The same things were measured in two ways. Each way mixes the same 9 hidden numbers, adds some noise and spreads widely along 6 directions of its own, which tell nothing about the thing.
(in the rows, 128 means zero)
Some things both ways: the first way, then the second way.
[117 157 136 150 136 128  82 148 192 128 106 125  61 112 108 135 126 132
 112 180 151 115]
[146 103 106 129 114 111  96  84 115 120 161 128 118 152 145 174]

[181 157  97 114 171 157  60 104 136 120  88 120   7  58  67 151  77 134
 107  96 183 138]
[105 108 141 102 135  90  79 142 149  98 152 119  79 128 120 154]

[122 176 172 200 111 135 124 146 209  76 154 104  73 124 133 124  89 171
 145 116 118 115]
[102 124 117 139 125 139  53  82  99 128 147 121 132 161 101 152]

[141 176 109 155  66 142 108 147 213 117 136 137  66 141  88 198 156  64
 198 142 157  49]
[124  99 106 148 166 175 121 141 106 142 134  90 205 133 143 115]

[137 126  48  92 169 122 118 140  99 200  95 105 187 117 161 192 172 121
 111 173 101 148]
[148 132 105 131 141 116 149  84 144  91 142 138  76 109 122 128]

[150 143  73 129 191 146 129 123 103 164  89 143 155 132 135 145 154 152
 119 124 137 141]
[109 119 121  83 115 128 134 116 115 172 183  92 149 172 194 112]

[136 145 107 155 155 167 132 127 171 131 146 136  96 125 119 134 170  81
 148 145  79 101]
[168 117 182  93 167 139 128 231 154 152 123  93 184 135 142  91]

[ 97 146  87 116  93 148 120 120 184 154 148  96 140 157 145 174 153  74
 169 169 102  91]
[116  97  97 122 142 137 151  99 122 135 140 135 140 107 152 136]

[104 128 158 153 114  81 104 181 134 138 103 114 201 115 137 103 138 145
  92 177 105 150]
[141 123 121  89 146 150 110  60 122 105 119 133 101 145 168 168]

[142 169 164 149 112 130 113 167 153 117 113 137  68 108  71  95 118 165
  94 159 175 142]
[129 167 130 126 153 182 118 112 143  88 124 139 152 136 150 139]

[125 127 209 132 113  87  73 146 158 104 118  96  71  79 102  69  53 188
  84 114 146 149]
[151 114 188  99 177 123 141  71 120 112 173 119 113 145 158 193]

[114 131 196  55 133 113  63 156 135 113  97 125  59  94 118 107 127 186
  68 183 120 142]
[137 139 120 149 149 142 103 106 121  81 122 140 117 135 118 155]

[166  85  93 111 215 146 109  76  62 147 103 158 152  96 124 127 133 116
 121  56 103 149]
[ 63 112 123 144 104 124 128  96 163 102 134 201 139  85 139 201]

[136 107 139 121 137 117 111 131 119 141 118 158 163 123  97 132 167 116
 136 124 120 137]
[183 111  76 149 133 164 116  78 151  86 106 142 125 102 139 154]

[113 145 208 175  71  60 174 177 137  66 144 123 160 138 134  70 105 151
 121 136 142  96]
[122 149  96 159 139 199  62 126 131 110 108 139 170 122 102 111]

[ 80 122 127 115 137  89 147 148 142 151 133  82 157 136 192 134 131 120
 100 219 102 119]
[138  92 118 117 133  76 132 151 126 154 164 134 135  84 117 123]

[ 91 150 174 113  75 148 136 130 157  75 147 123  97 157 152  89 111 117
 144 144 120  96]
[125 142 185  87 150 149  97 184 145 113 134  98 141 170 152 120]

[112 115 121 134 170 147 133 113 104 150 131 116 190 120 135 104 120 149
  89 134  94 209]
[181 113 129 120 151 110 146 112 168  87 164 120  70  91 153 137]

[150  80  66 155 139  89 183 126  66 184 109 167 236 167 158 141 166  68
 169  88 142  76]
[153 140 102 102  99 124 133  74 152 130 129 176 118 132 147 151]

[107 106 161 141  77  94 133 137 125 111 118 146 146 144 120 105 118  93
 117 159 159  72]
[ 86 180 173  79 106 156  49  66 131  76 118 186  95 166 161 208]

[109 152 134 124  75 142 145 135 145  87 146 111 112 139 153 151 117 103
 149 156 138 106]
[104  97  78 113 106  88  89 140 125 152 152 117  93 112 154  99]

[109  91 143 134 130 123 149 117  99 125 126 147 169 147 172  81 117 105
 135 110 114 124]
[ 89 120 118 119 123 118  97 158 157 126 120 162 154 114 116 149]

[134 140 125 122 186 160 105 130 145 145 123 125 114 113 118 108 161 143
  92 153  70 142]
[102 152 143 116 158 160 120 151 144  89  87 170 166 100 113 145]

[ 92 103 167  78  78  67 155 129 119 109 142 108 154 159 159 112 110 121
 134 138 138  75]
[132 130 130 103 153 155  71 145 129 122 117 119 149 115  96 112]

[136 138 128  56 107 108 122 146  82 118  99 126 150 129 123 138 147 151
 105 150 148 128]
[119 136 139 117 163 167 173 128 120 135 169  85 146 133 210  91]

Other things, the second way, with their names:
K_332: [103 102  88 134 117  96  96  69 100 173 165 151 135 130  95 153]
K_465: [117  89 180  79 180  54 158 189 115 135 178  96 138  81 172 144]
K_575: [ 71 117 105 146 115 173  95 153 152 159 125 141 204 116 118 111]
K_978: [104 105  55 171 104 145  99  68 113 168 166 145 173 115 106 127]
K_722: [ 65  82 154  88 184 133 174 130 120 143 152 103 179  79 184 148]
K_434: [171  89 143 112 146 149 118 150 164 111 159  67 140 123 158 120]
K_760: [109  83 163 155 157 107 173 142 104 167 199 112 174 113 168 145]
K_695: [141 137 144 129 167 135 145 120 125 101 144 124 100 132 161 131]
K_493: [ 70 137  84 125 118 135  67 133 136  98 117 144 160 118 109 148]
K_874: [142 144  84 123 118 114  86 138 132 119 132 118 104 124 125  90]
K_828: [173 131 152  66 142 144  86 142 161 116 128  73 111 172 139 103]
K_810: [ 44 131 171 125 141 141 131 160 129 141 166 126 165 109 174 125]
K_583: [ 48 124 137  66 129 120  69 131 107 151 146 113 119 157 173 134]
K_285: [ 70 110 138 125 182 149  90 169 111 151 166  74 153 134 152 100]
K_586: [126  89 104 115 110  82 113 175 141 135 145 120 164  93 147 135]
K_456: [157  73 106 146 141  89 122 123 110 141 161 106 113 101 151 133]
K_251: [140 129 153 150 128 197 152 112 154 108 134 125 194 132 138 138]
K_863: [ 65 109 112  98 113 131 141  81 145 154 146 180 137  84 167 158]
K_25: [ 96  97  70  73  88 116 122  78 132 182 130 164 159  93 148 136]
K_78: [113 127  78 109 136 146  68  94 115 122 128 126 116 116 149 125]
K_367: [104 110  91 173 135 132 178  66 119  80 141 193 114  33 188 180]
K_211: [106 115 144 191 168 148 141 117 131 102 162 136 148  91 115 151]
K_318: [108 132 109  89  89 164  78  70 136 140 101 167 141 149 142 152]
K_732: [139 149  77 141 138 177 101  77 141 139 123 156 127 155 113 117]
K_193: [132 124  87  91  98 149 104  50 120 139 125 145 130 141 141 140]
K_114: [129 132 144 104 129 116  89 117 130 115 151 131 103 112 157 142]
K_170: [135 103 122 115 160  93 127 145 144 107 150  96  95 100 128 116]
K_427: [158  94  94 146 141 160 115 141 154  96 115 108 152  88 127 119]
K_387: [ 66 117  56 155 125 148  75  78 159  86 121 176 102  69  87 152]
K_625: [160  68 113  87 156  83 172 100 112 161 188  66 101 110 186 112]
K_145: [129 113 109 110 148 199  59 149 137 122 106  86 192 152 119 116]
K_269: [121 146 140  90 131 137  62 148 152  80  97 147 147 123 118 166]
K_939: [142  96 111 151 151 125 144 140 143 133 156 140 127  82 141 124]
K_814: [181 144 169  94 145 159 133 108 162  83 161 107  93 150 184 139]
K_296: [134 113 109 130 137 137 115 112 148 123 154 130 145 102 116 134]
K_2: [ 77  98  88 109 116  97 142 102 137 156 147 161 137  92 152 146]
K_213: [149 137  84 179 125 155  61 101 118  84 135 122  82 146 142 127]
K_637: [130 110 136  94 113 102  91  87 111 118 144 146 116 108 136 173]
K_424: [132  85 122  94 184 116 143 130 130 100 103 111 148  95 118 158]
K_403: [189 128 119 118 120 134 136  96 150 122 139 147 125 111 139 133]
K_79: [158 154 160 113 132 157 184  62 150 109 185 129 117 145 176 141]
K_553: [129  78  53  97 120  76  75 131 105 159 125 123 103 122 141 126]
K_250: [131 131 110 144 155 156 120 143 145  80  95 171 167  58 104 145]
K_305: [177  98 100 115  87  89  90 110 157 122 152 120  78 130 150 133]
K_919: [ 87 145 174  82 136 186 103 135 139 133 146  95 186 155 147 116]
K_137: [ 80 106 112 139 132 107 104  97 136 137 192 149 105  93 132 150]
K_825: [110  49  79  62 114  24 137 162 135 185 148 119 116  69 134 114]
K_46: [127 104  94 107 127 160 160 127 125 181 160 115 150 118 237  87]
K_92: [135 163 178  76 154 150 117 146 164 115 147 110 120 151 142 109]
K_248: [167  83  89 105 137 125  79 162 158 115 100 116 115 107 110 116]
K_816: [113 104 111 152 143 130  84 165 152 111 122 131 152 119 102 140]
K_716: [144 139 102 189  97 187  42  97 154  95 144 142 147 153 114 146]
K_150: [ 97 122 108  96 126 155  92 120 165  99 121 126 125 103 144 129]
K_44: [104  97 153 141 153 101 121 113 113 135 161 142 147  94 107 170]
K_291: [193 139 191  83 155  85 132 136 159  90 163 103  65 149 120 136]
K_613: [168 137  85 128 123 158 101 144 158 106 145  86  86 172 182  78]
K_201: [159 121 113 114 173 114 151 143 181  66 104 167  99  40 129 149]
K_405: [ 73 116  66 138  95 141 154 141 120 196 170 157 194  86 207  88]
K_58: [203 110 165 131 194 147 107 127 159  58 113  98 116 118  80 159]
K_353: [122 116 151 195 167 137 153 126 134 129 182 134 172 110 119 151]
K_447: [156 152 179 110 161  87 138 158 123 118 191 104  95 139 162 115]
K_642: [113 105  72 186 155  87 143 100 132 107 173 143  96  65  95 133]
K_737: [185 122 140  87 116  93  94 115 133  94 136 127  88 135 146 162]
K_499: [ 99 125  58 100  85 116 106  42 133 132 141 177  91 124 154 156]
K_338: [ 98 129 102 133 130 128 113 155 151  75  96 176 150  72 120 156]
K_19: [208 115  59 112  99 122 109  98 148 120 104 157 126 119 114 130]
K_657: [120  82  74 141 142  99 111 147 113 125 120 134 142  66 110 124]
K_395: [114 134 100 137 151 152 142  53 121 105 140 157  82 134 169 154]
K_212: [144 139  98 133 121 186  89  81 172  89 129 134 129 132 143 142]
K_885: [164 123 125  81 150 130 153 169 164 154 158  92 130 120 148  67]
K_960: [193 142 121 113 114 153 100  74 161  84 132 146  83 141 124 145]
K_357: [ 98 115 103 102 111 138 154  60 129 158 163 150 142 127 172 147]
K_298: [120 139 114 184 150 127  61 151 147  62 123 168 113  80  79 155]
K_495: [141  78 117  89 131  82 109 154 151 139 125 147 137 100 115 159]
K_749: [203 126 144 122 161 101 161 112 154  91 142 146  98 114 127 161]
K_697: [103 117 174 120 159 134  73 123 106 139 156 103 152 170 107 160]
K_245: [ 87  97  91 153 136 141  86 159 103 144 142  92 191 149 119 119]
K_246: [140 103 115 126 148 138 139 112 169  92 116 143 124 107 108 156]
K_578: [179  75 111 112 126 104 145 150 148 146 165  89 123 117 163 101]
K_866: [145 133  94 134 118 174  93 112 126 141 123 144 168 117 149 112]
K_334: [136 102 136  73 138  72 111 178 139 148 135 137 100  89 147 118]
K_675: [158 129 115 192 170 150 138  99 109  77 153 124 123 119 140 149]
K_837: [129 129  75 116 103 151  73 101 155 106 112 144 143 127 119 139]
K_103: [154 165 119  86 121 148  52 110 121 128 129 117  97 188 110 102]
K_510: [176 150 158 120 148 132 183  72 148 116 181 146  92 110 181 138]
K_397: [155 140 131  72 111 157  50 104 150 114 142  87  79 178 140 102]
K_432: [137  88 105 130 133 119 119 125 156 105 123 134 131  88 126 155]
K_396: [ 89 169 189  87 178 161 134 124 159  75 120 162 136 112 140 168]
K_628: [167 166 148 146 167 188  97 131 180  64 133 136 104 135 117 127]
K_611: [204 151 130 149 148 146 120 111 161 102 165 117  86 125 123  95]
K_873: [ 70  85  95 138 127  96 123 103 117 152 145 153 145  85 115 155]
K_541: [128 142 137 140 140 192 116 117 164  81 106 151 160 110 119 146]
K_218: [ 88 140 136  29 132 114  29 172 136 145 117 111  94 147 137  99]
K_433: [151 128 105  92 121 114 123 111 141 108 121 152  85 132 161 140]
K_184: [ 67 129 154 110 165 125 155  95 118  98 134 173 108  88 175 179]
K_592: [116 125  71  97 104  81  75 113 134 138 139 148  67 110 130 112]
K_844: [146 118 147 138 153 125 100 146 119  97 134 123 158  89 118 150]
K_425: [149 131 159  64 141 117 110  97 129 128 132 124 113 180 143 162]
K_185: [ 87 133  79 154 133 127 108  91 103 152 137 167 155 122 125 144]
K_404: [ 99  99 132 110 165 105 103 154 134  92 127  95 150 107 100 154]
K_418: [159  74 115  71 176  87 165 117 131 153 163 103 120  76 162 131]
K_52: [144 111  60 211 150 116 118 112 115  91 155 115 105 100  91 116]
K_899: [151 112 107 139 169 155 158  63 120 113 140 144 139 130 147 169]
K_777: [114 128 150  74 143  85 117  82 108  89 109 160  94 131 109 198]
K_374: [115 113  87  82 132 128 149 132 152 141 125 149 141  73 173 112]
K_325: [163 100  79 126 137 105 101 134 127 161 156  91 127 121 113  83]
K_601: [ 43  90  90 105 133 131  62 144 113 130  89 137 178  99 106 153]
K_526: [127 117  95 119 148  96 109 122 115 148 153 120 140 129 112 127]
K_59: [142 153  83  77 126 151  80 157 161 102  83 121 104 137 135  81]
K_196: [173 128 142 137 160 119 181 112 183  57 143 147  91  71 134 155]
K_143: [109 122  72 139 112 112  85 106 106 151 159 118 114 126 143 101]
K_421: [182 140 176  80 159 141 166 114 161  88 160  90  85 164 176 129]
K_171: [141 121  27  77 106 140  83 121 148 170  99 145 123 130 134  78]
K_89: [118 154 130 121 118 129 128  99 150  87 129 166 108 130 126 153]
K_921: [154 115 153 172 147 175 176 127 157 127 184 123 146 109 181 118]
K_741: [ 28  99 115 156 137 101 179 147  90 183 170 176 200  70 186 149]
K_878: [120 110  86 164 141 139 146 121 146 121 138 142 134 108 133 126]
K_522: [113 140 152 157 175 137  86 165  95  89 156  90 129 137 138 124]
K_256: [134 121 109 146 125 164 127 119 133 151 174 117 169 107 145  96]

Some of these things the first way, each followed by its name:
[138 140 114 166 117  94 120 148 147 108 125 110 125 111 154 160 116  88
 152 126 122  77]
K_760
[183 204  87 229 209 188 125 123 178 113 129 127 123  93  67 136 149 147
 134  86  90 169]
K_427
[155 140  86 162 127 101  97 150 145 151  95 117 135 126 148 146 125 113
 157  96 140  74]
K_777
[169 122  59 153 142 176 123  96 144 169 116 186  96 146  68 185 176  58
 179  97 179  76]
K_269
[111  90 162 108 124  77 153 146  48 121 105 129 195 120 174  92  96 165
  81 132 140 157]
K_592
[ 88 145 138 123  96 188 140 122 178 134 142 145 101 179 142 133 139 135
 162 164 149 153]
K_493
[118 133 145 105  99 101 159 117 111  77 153 106 146 134 136 116 120  92
 135 131 114  84]
K_921
[134 135  96 231 156 149 147 143 169 155 149 121 158 123 149 154 134 100
 157 116  87 139]
K_353
[164 128  93 105 170 186 126  86  90 122 133 145 106 105 117 183 154 120
 139  84 100 138]
K_810
[116  98 125 112 110  89  89 135 128 164 104 125 169 136 135 120 136 101
 131 131 123  92]
K_899
[118 146 161  82  71 112 137 136 151  90 150 117  88 138 106 132 134  94
 152 150 148  88]
K_541
[ 88 125 175 105  78 107 115 150 118  98 118 117 147 131 167 109 101 147
 103 173 134 137]
K_583
[104 121 120 108 108 124 121 126 126 147 136  94 154 114 132 145 105 114
 119 165 125 172]
K_387
[141 126 122 129  92  94 126 139 107 122 114  96 125 108 146 141  67 141
 133  96 173 131]
K_642
[157 153 105 203 144  84 176 160 133 139 134 121 163 122 117 125 123 129
 142 112 157 136]
K_25
[109 146 180 125 105 124 129 122 168  86 144 134 115 153 114  84 120 146
 148 118 128 118]
K_145
[142 164 141 116 183 191 125 122 120 119 121 137 111 118  97  76 145 197
  87 128  98 197]
K_59
[141 141 169 165 130 103 157 166  93  95 119 141 164 119 149 116 110 193
 111 112 137 161]
K_143
[162 129  89  65 241 119 130 112  60 172  94 115 132  91 113  98 131 191
  56 119 119 186]
K_885
[169 153  73 112 155 175 108  91 143 131 129 151  83 113  66 196 156  80
 173  99 156 131]
K_434
[123 172 151 204 121 169 173 141 175  89 153 150 115 154 138 103 119 143
 165 116 140 154]
K_586
[143 125 143  57 122 106 114 108 121 108 117 132  41 136 103 129 115 152
 116 107 174  54]
K_103
[144 126 115 130 160 121 124 132 112 143 123 110 128  84 105 125 118 133
  91 144 115 176]
K_863
[127 109 129 111 132 123  97 114 151 139 131 120 139 120 130 146 133 107
 164  92  96 126]
K_58
[156 132 125 146 126 110 131 132  94 111 109 127 112  97 103 110  88 135
  97 113 172 125]
K_218
[ 99 134 161 142  81 124 115 151 141 105 127 105 150 114 152 131  94 133
 119 157 119 154]
K_285
[ 87 111 143  96 172 136 147 116 104 137 136  98 190 142 213  97 109 170
 121 125  71 200]
K_825
[141 113 137 128 111 129 110 120 138 130 120 144 103 142 130 116 117 118
 162  74 145  87]
K_425
[101 101 113  90 155 158 118  92 131 153 127 150 143 166 138 150 177 109
 138 146 102 105]
K_737
[ 86 107 141  33 128 118 157  99 115 121 158 108 129 167 147 144 145 138
 121 168 115 105]
K_256
[122 116 116  94 144 118 121 135 106 163 107 127 135 128 125 130 135 148
  95 167 151 153]
K_499
[115 141 134 123  58 110 115 156 148 123 131 104 148 121 131 152 112 107
 158 144 148 145]
K_722
[ 76 132 157  92  96 109 147 129 157 117 154  95 129 160 140 100 126 120
 112 191 121 105]
K_960
[111 146 113 133  94 144 156 132 105 108 114 141 194 171 150 107 148 100
 137 162 131 116]
K_613
[152  83  94 129 189 101 117 125  74 165 106 130 205 102 181 169 141 124
 130  92  84 146]
K_873
[134 141 109  71 100 112 157 119 120 119 135 126 120 156 131 157 135 112
 167 122 168  84]
K_919
[149 110 109 103 152  73 100 143  93 136  87 135 159 105 133 161 144 121
 123 121 134  97]
K_657
[128 139  90  88 142 138 128 109 104 145 105 112 163 145 138 109 128 130
 128 112 130 130]
K_421
[130  76 138  41 120  82  81 114 116 143 125 120  76 100 140 192 125 101
 139 123 132  75]
K_44
[112 108  96  96 157 154 158 103  99 168 139 121 175 158 158 123 146 130
 122 133 102 158]
K_92
[167 145 130 156 147 138 185 106  87  83 139 155 123 138  97 104 120 148
 121  75 159  96]
K_405
[102 124 175 148 116 126 113 172 159 142 134 131 106 121 149 123 135 153
 106 182 108 152]
K_185
[142 150  95 195 128 121 165 134 171 141 152 124 135 153 133 181 132 109
 182 108 150  94]
K_978
[144  88  96  51 170 112 118 108  47 149  97 153 192 119 112 152 190  94
  94 145 103 106]
K_46
[133 153 135  86 154 153 110 117 185 135 136 143  13 132  72 132 163 135
 131 151 143  96]
K_19
[ 58 128 165  59  50 102 154 151 165 127 166 105 147 191 176 143 159 115
 163 203 119  95]
K_193
[152 199 139 172  67 129 107 161 204  72 116 137  26 130 111 146  98 113
 185 118 204  58]
K_245
[121 145 151 109 110  99 101 157 131 110 102 109 118 118 150 140 111 170
 113 151 145 123]
K_52
[151 118 192  76  93  96  87 119 107  64 112 148  69 111 115 112  86 145
 150  55 171  96]
K_601
[146 100 148  56 180 104 108 131  81 150 106 134 110  98 132 142 140 182
  92 126 129 167]
K_325
[ 98 149 172 162  74  94 134 165 164  89 150  83 138 116 157 120  89 125
 126 159 110 126]
K_211
[156 141 138 120 107 106 141 147 109 106 118 137 117 119 113 113 114 131
 152  93 170 127]
K_828
[132 113 142  61  68 147 111  71 132  97 153 137  29 134  66 115  90  82
 148  91 186  59]
K_628
[110 115 101 144  88 119 153 144 124 154 130 123 176 148 163 158 135  81
 166 146 140 130]
K_2
[ 95 110 141 105 108  96 107 146 139 177 122  90 154 112 131 127 105 137
 101 180 134 183]
K_418
[138 125 174  94  99  78  80 156 115 100  88 132 108 111 115 119 115 158
  98 134 159  86]
K_675
[120 138 106 139 110 143 164 134 126 148 143 121 166 146 119 129 144 107
 133 156 136 151]
K_374
[129 125 107 139 113 147 130 118 147 135 141 136 141 137 127 163 144  72
 183 116 121 124]
K_432
[158 165 145 135 181 181  96 102 141  94 120 130  61 100  84  73 106 180
  94  78 110 141]
K_433
